Every row belongs to one group in each of 4 separate groupings. Each group adds its own fixed numbers to the row, and there is some noise. The rows also spread widely along 15 directions, which tell nothing about the answers.
In the rows, 128 means zero.
Known rows, each followed by its group in each grouping:
[138 202 108 117  77 149 134 139 131  85 122 137 141  99 133 128 141 117
 135 127 128 111 161 104 153]
laza H j311 j285
[166 107 105 139 118 131 150 150 112  55 181 113 134 147 140  75  77 144
 150 138 101 128 143 149 109]
laza Z j442 j651
[149 136 145 153 139 105 141 131 162 177 126  98  89 143  87 142 127 144
 133 181 140 140 110 115 120]
mizub G j442 j681
[121 102  97 116 200 133 127 115 120 134 160 116 123 119 185  54 109 141
 148 105 162 123 150 120 154]
gid Y j198 j800
[161 173 144 124 109 104 136 121 147  70 123 101 133 113 168 134 148 120
 153 176 139 118 150 142 172]
gid Z j797 j800
[ 92 152 137 131 100 104 118 117 143 136 117 104 123 126 112 114 143 129
 124 112 139 102 161  96  71]
mizub Y j245 j285
[167 171  93 126 153 131 120 130 159  86 115 147 139 136 113 119 126 136
 151 145  97 166 124 111 138]
mizub F j428 j681
[116 125 124 124 136 164 149 136 107 178 169 120 114 104 186  56 113 183
  91 130 121 195 140 124 156]
mizub H j797 j651
[126 174 122 113  82  48 108 132 133 111  81 117 100 118  78 130  95 186
 133 115 133 141 137 163  46]
mizub G j311 j681
[138 117 132 144  93  99 114  80 135  80 143 123 140 143 108 116 132 147
 140 169 165 114 150 154 137]
gid F j245 j800
[132 123 115 123 157 156 118 129 135  94 122 130 145 144 142  87 147 104
 150 118 102 127 139  98 149]
gid G j428 j651
[ 70 161 139 112  68  84  98 136 111 118  74 190 188 160 111  78 155 151
 133 188 135 156 159 187  76]
laza H j198 j285
[132 149 190 137  93 133 151 167 141 174 103 113 115 143  80 155 183  91
 114 150 168  94 137  96 153]
mizub G j245 j681
[149 138  91 146 148 141  97 112 154  64  91 112 143 144 129 134 125 132
 156 126 107 157 116 119 140]
mizub F j428 j800
[123 194  97 153 196 187 135 169 142 190 100 132 136 134 157 101 127  82
 131 126 120 150 101  64 138]
laza Z j797 j681
[ 87 122  87 123 148 141 129 100 124 112 128 129 175 162 172 130 134 153
 131 170 115 148 149 137 138]
gid G j428 j681
[152 127 106 135 133 196  97 119 184 118 137 113 152 127 102 165 100 115
  30 101 140 137 155  82 104]
mizub G j245 j651
[173 205 128 136 129  84 148 135 130 106 114 125 108 116 114 130 104 176
 144 152 162 165 111 143 146]
laza F j245 j681
[183 164  99 168 178 167 123 115 219 107 146  81 128 128 115 160 107  83
 101 153 109 126 129  45  94]
mizub Y j442 j800
[148 185  46  91 156  87 101  69 162  85 147 106 117  69 160 136  88 154
 157 129 126 106 170 125 145]
gid G j245 j651
[118 171 142 117 141 113 125 125 104 127 101 169 160 137 164  58 144 162
 144 175 142 200 125 175 171]
mizub F j797 j651
[125 156  96 112 145  94 144  87 138 155 164 143 110 118 117 100 142 122
 179 161 180  68 157 118 163]
gid F j428 j681
[167 114 112 135 130 155  60 120 173 133  95 170 137 128  62  94 111 126
 106 152 128 169 129 139 113]
laza G j442 j651
[141  94 145  96 133 144 125 163 131  90 135 123 150 130 180  90 172 127
 149 162  98 148 155 149 203]
gid H j442 j800
[ 88 158 155 160 131  98 111 106 125 148  82  93 107 122 158  83 164 139
 182 139 145 140 108 122 142]
gid F j442 j285
[ 73 179 121 144 129 121 158 146 144 196 114  85 123 151 131 170 127 161
  78 136 146 153 119  96  93]
mizub F j198 j651
[121  69  98 139  73 167  72  83 148  82 123 118 153 150 103 143 112 148
 104 140 122 144 159 157 130]
mizub Z j797 j651
[162 138 155 167 129 165 108 150 172 139  99  67 106 112 141 122 123  97
  94 154 137 169 115  89 133]
laza Y j797 j651
[160 141 105 152 149 116 167 124 116 108 186 112 120 137 150  70  96 145
 166 166 113 137 129 122 134]
mizub Z j245 j651
[ 87 224 133 162 114  97 110 109 152  65  60  86 169 141 165 143 144 110
 138 144 134 123 124 103  62]
laza F j428 j285
[134 158 115 107 129 118 138 158 124 116 126 157 127 142 107  89 152 122
 175 126 111 124 141 117 151]
mizub F j198 j285
[130 181 126 128 176 156 130 179 158 196 100 138 131 120 136 100 130 115
  85 128 149 161 118  82 111]
laza H j428 j681
[100 130 107 157 203 159 144 154 127 131 113  38 131 154 199 147  94 141
  97  77 161 141  99  93 122]
mizub F j311 j800
[ 87 121  79 108  81 139 107 114 131 160 131 106 128  93 179 123 139 156
 127 141 108 139 182 145 130]
mizub Z j428 j800
[118 131 126 140  94 106 131 120 151 132 138  74  84 111 140 110 146 146
 158 130  78 127 144  90  93]
gid Z j428 j681
[161 194 130 137 137 117 123 140 157 131 128 109 120  85 161  77  95 141
  80 120 156 157 139 115  67]
laza F j428 j800
[ 95 141 119 142 153 154 142 140 116 192 113 154 132 160 109 116 144 137
 130 122 175 133 116 114 162]
gid Z j198 j681
[126 173 170 172  93 136 132 107 141  99  99 121 138 159  82 154 140 155
  97 121 178 142 110 118 121]
mizub F j442 j285
[110 125 157 157  97 139 138 136 155 166 119  64 106 123 150 140 162 119
 109 172 149 118 137  91 130]
laza H j428 j800

New rows. What belongs after each?
[148 198 111 129 147 116 151 111 173 100 157 126 140 129 127 148 113 133
 102 137 151 110 150  93 104]
gid Z j198 j681
[130 139 115 140 149 123 116 120 136 105 100 111 123 136 141 109 131 138
 170 126 122 144 120 123 136]
mizub Z j428 j681
[161 114 158 130 126 140 132 124 125 139 130 136 118 133 116 108 139 148
 114 150 203 144 131 158 204]
mizub F j797 j800
[158 164  94  99 169 122 129 108 109  53 128 135 141 104 189 107 116 153
 179 125 158 127 142 167 225]
gid G j442 j285
[116 165 132 160 165 147 148 165 146 174 102  66 126 138 173 137 129 104
 121 178 130 157 101  95 135]
mizub H j797 j681
[140 197  61 125 181 142 126 109 151 133  97 162 151 147  96 175 128 133
 156 156 125 147 116 103 174]
mizub G j245 j681
[117 146 165 136  53 125 144 144 128  94 133 107 134 134 126 108 149 131
 105 124 114 120 157 116  87]
gid Z j428 j651
[156 173 128 117 152 138 140 144 136  70 113  95 132 100 202 132 109 194
  96 107 131 199 125 127 164]
laza H j428 j681
[ 83 159 151  96  67  91 148 181  89 134 110 119 147 120 154 109 160 109
 142 133 163  68 178 155 127]
laza H j245 j800
[125 163 113 127 159  84 102 131 147 149  67 113 143 146 125 152  96 150
 113 192 205 149 112 175 125]
laza G j311 j651
[178 199 110 140 154 140 146 174 136 153 106 136 119 116 115 127 114 121
 142 163 131 164 107 109 161]
laza G j245 j681
[139 149 157 146  73 155 145 146 146 108 131 110 131 134 119 126 153 141
  84 120 108 156 143  96 101]
mizub F j428 j800
[113 139  91 113 129 139 109 118 153 147 121 115 152 122 165 141 150 121
 142 200 131 148 158 137 182]
mizub F j311 j681
[108 129  98  99 151 165 139 153 156 202 160 139 120 127 147 111 165 125
 121 146  69 128 165  74 141]
laza G j442 j800
[107 127 115  88 122  90  78 168 103 119  81 109 137  95 165  82 101 127
 134  79 180 106 161 192 122]
gid Z j245 j651
[106  98 115 120 122 124  78 132 141 142 112  95 118 115 121 103 101 129
 103  87 165 110 148 145  96]
gid F j442 j651
[152 146  90 129 153 143 143 113 124 151 173 150 126 108 134  78  66 171
  83 129 198 146 151 137 109]
laza Y j428 j681
[ 94 103 110 175 122 133 141 132 117 140 122  58 116 163 144 118 126 122
 171 153 110 129 111 108 110]
mizub F j428 j681
[140 147 118 138 163 126 135 140 138 135 117 134 128 149 128 104 133 133
 143 158 123 152 118 117 135]
gid G j198 j800
[110 106 119 119  89 129 134 149 151 127 160 112 166 163 125 152 148  88
 117 194 118  81 184 127 113]
gid Z j245 j681
[115 100 133 134  93 160 155  98 106  81 189 102 124 126 183  76 139 194
 108  87  92 158 162 109 127]
mizub F j428 j800
[119  55 119 108 133 122 135 131 139 126 167  89 118 164 116 140 125 132
 126 139 143  82 162 131 144]
mizub G j198 j651
[151  67 107 109 132 142  96 155 125 100 111 139 134 164  93 116 112 120
 139 126 135 114 141 162 147]
laza G j797 j800
[118 153 178 152  94  55 120 124 130 114  76  98 110 143 129 105 135 188
 138 186 140 179 106 165  88]
laza H j797 j800
[152  55 172 159 117 162 129 126 166 149 190  76 111 137 118  89 126 117
  62 156 148 130 157  85 109]
gid Y j245 j651
[111 132 168 126  93 104 158 120 121 147 140 132 125 143 112 111 168 139
 126 163 190  89 155 133 142]
mizub H j428 j800
[121  94 139 116  98 163 165 211 116 162 170 110 135 148 170  99 144 125
  98 163 101 148 164 129 147]
gid Z j198 j285
[140 167 148 134 109 123 161 161 143 168 125 142 132 166  63 171 125 153
  67 159 157 144 126 116 105]
gid G j245 j681
[ 99 134 158 151 102 111 108 145  94 109  69 140 155 164 121  79 145 150
 146 133 146 166 112 175 115]
gid F j442 j800
[111 138 104 176 102 153 119 102 124 156 121 110 113 127 126  96 137 125
 163 148 124 134 127 103 125]
mizub Z j311 j800
[105 158 133  97 138  78 156 168  86 110 101 118 118 138 161  98 128 174
 155  85 137 119 132 148 109]
laza G j428 j800
[145 190 132 157  95 100 110  83 151  64  89  73 117 103 139 155 116 148
 133 128 162 134 129 137 122]
mizub F j797 j800
[137 145  94  95 162 117 138 179 134 106 119 109 135 135 181 127 130 152
 144 139  91 172 134 137 165]
gid F j198 j800
[177 100 130 115 131 154 178 206 103 164 188 163 143 158 129  59 119 136
 118 211  91 185 147 151 153]
mizub G j245 j681
[112 195 124 103 112 117 121 137 135 112  82 156 166 124 138 139 148 153
  98 138 156 149 146 146 131]
gid H j428 j800
[ 97 186 129 103 115  42 136 164 163 166 116 123 142 142 125 111 132 135
 115 222 111 138 153 141  41]
gid H j198 j651
[146 142  91 130 159 140 103 114 151  93 138 115 151 123 152  92  97 114
 122 144 149 134 141 125 131]
gid F j311 j651
[123  99 114 139 119 125 114 129 131  89 114 110 122 158 127  90 150 129
 184 141  59 134 132 108 102]
laza G j428 j800
[162 175 132 105 186  81 119 101 148  79 113 109 114 101 180  96 123 162
 157 126 137 146 132 136 152]
mizub G j797 j800
[119 161 101 142 137 107 130  70 120 112 124 122 130 133 128 138  98 172
 137 150 200 132 131 154 150]
gid Y j797 j681
[176 114 127 120 157 123 112 139 149 159 134 155  70 115  78  48 129 138
 163 100 136 126 120 100 145]
laza Z j428 j651
[156 215 122 109 141  74 165 111  93  66 109 164 134 121 158 117 127 203
 188 150 186 153 123 184 211]
laza Z j428 j681
[ 89 163 143 167 141 110 136 180 139 200  89  92 151 160 153 110  97 135
  69 211 164 186 103 140  51]
laza H j198 j651
[163 101 114  68 234 111  92 173 182 179  95 155 133 149 100 148 131 135
 115 160 179 149 122 147 202]
mizub H j245 j681
[131 161 154 154 136 172 143 129 150 116 129  65 127 108 183 126 150 104
 102 130 153 128 128  68 177]
gid H j311 j651
[151 168  80 111 180 130 135 134 161 127 126 139 128 138 120 134 126 120
 156 146 106 120 132  88 134]
laza G j428 j681
[147 153 143  96 162 108 108 119 158 128 114 138 115 100 137  85 153 136
 143 123 161 137 153 117 166]
mizub Y j311 j681
[130 135 129 128 137 114 139 166 122 103 139  82 128 119 188  72 124 107
 159 139 110 131 143 127 124]
gid F j198 j681
[146 148 100 120 110 126 110 150 143 113  95  97 119 113 137 158 118 125
 141 154 140 130 142 143 159]
laza G j198 j285
[ 94 200 129 106 136  77 153 105 125  92 128  89 130 116 174 149 148 153
 147 105 158  92 149 113 156]
gid F j245 j651
[183 124 122 119 153 112 151 148 149 117 181 138 124 149 110  88 102 155
 109 183  97 162 138 124 114]
gid G j245 j651
[157 183 141 111 212 114 167 192 145 135 107 148 154 164 159 119 142 156
 120 181 136 199 100 129 172]
mizub H j198 j800
[156 147 138 129 103 134 135 133 158 115 137  79 131 109 152 167 135 128
  90 158 167 127 156 128 164]
mizub F j245 j800
[102 121 161 123  68 105  95 137 134 144  97 112 122 113 132  72 158 140
 116 142 129 153 154 148 100]
gid F j428 j651
[ 97 101 156 128  96 151 123 133 146 156 135 127 155 150 146 112 162 141
  68 151 139 143 169 128 101]
mizub Z j428 j800
[131 122 143  93  70 115 122 154 157 145 120 159 118 149  48 148 153 157
  87 129 114 126 164 122  87]
laza G j428 j681
[118 227 173 141 111  86 124  84 122  94  68 121 124  99 163 109 151 168
 137 119 179 145 124 137 132]
laza G j797 j800
[196 147 154 149 102 114 166 172 148 142 158  84  78 115  84 116  98  97
 107 150 165  87 132 103  88]
gid G j428 j681
[172 151 133 102 177 150 112 133 177 106 138 158 140 113 146  80 181  92
 158 139 109 123 155  89 195]
laza F j442 j800
[127 206 119 140  94  55 162 134  62 100  96 126 142 119 164  86  85 180
 162 180 186 151 126 218 100]
mizub G j428 j800
[116 205 111 136 120  58 120  47 144 153 108 120  76 103  98 136 144 164
 194 158 192  97 122 126 168]
gid F j797 j285
[104 128 114 166 103 141 124  99 131 149 115 115 142 152 101 135 120 133
 107 164 183 124 140 129  95]
mizub Y j428 j800
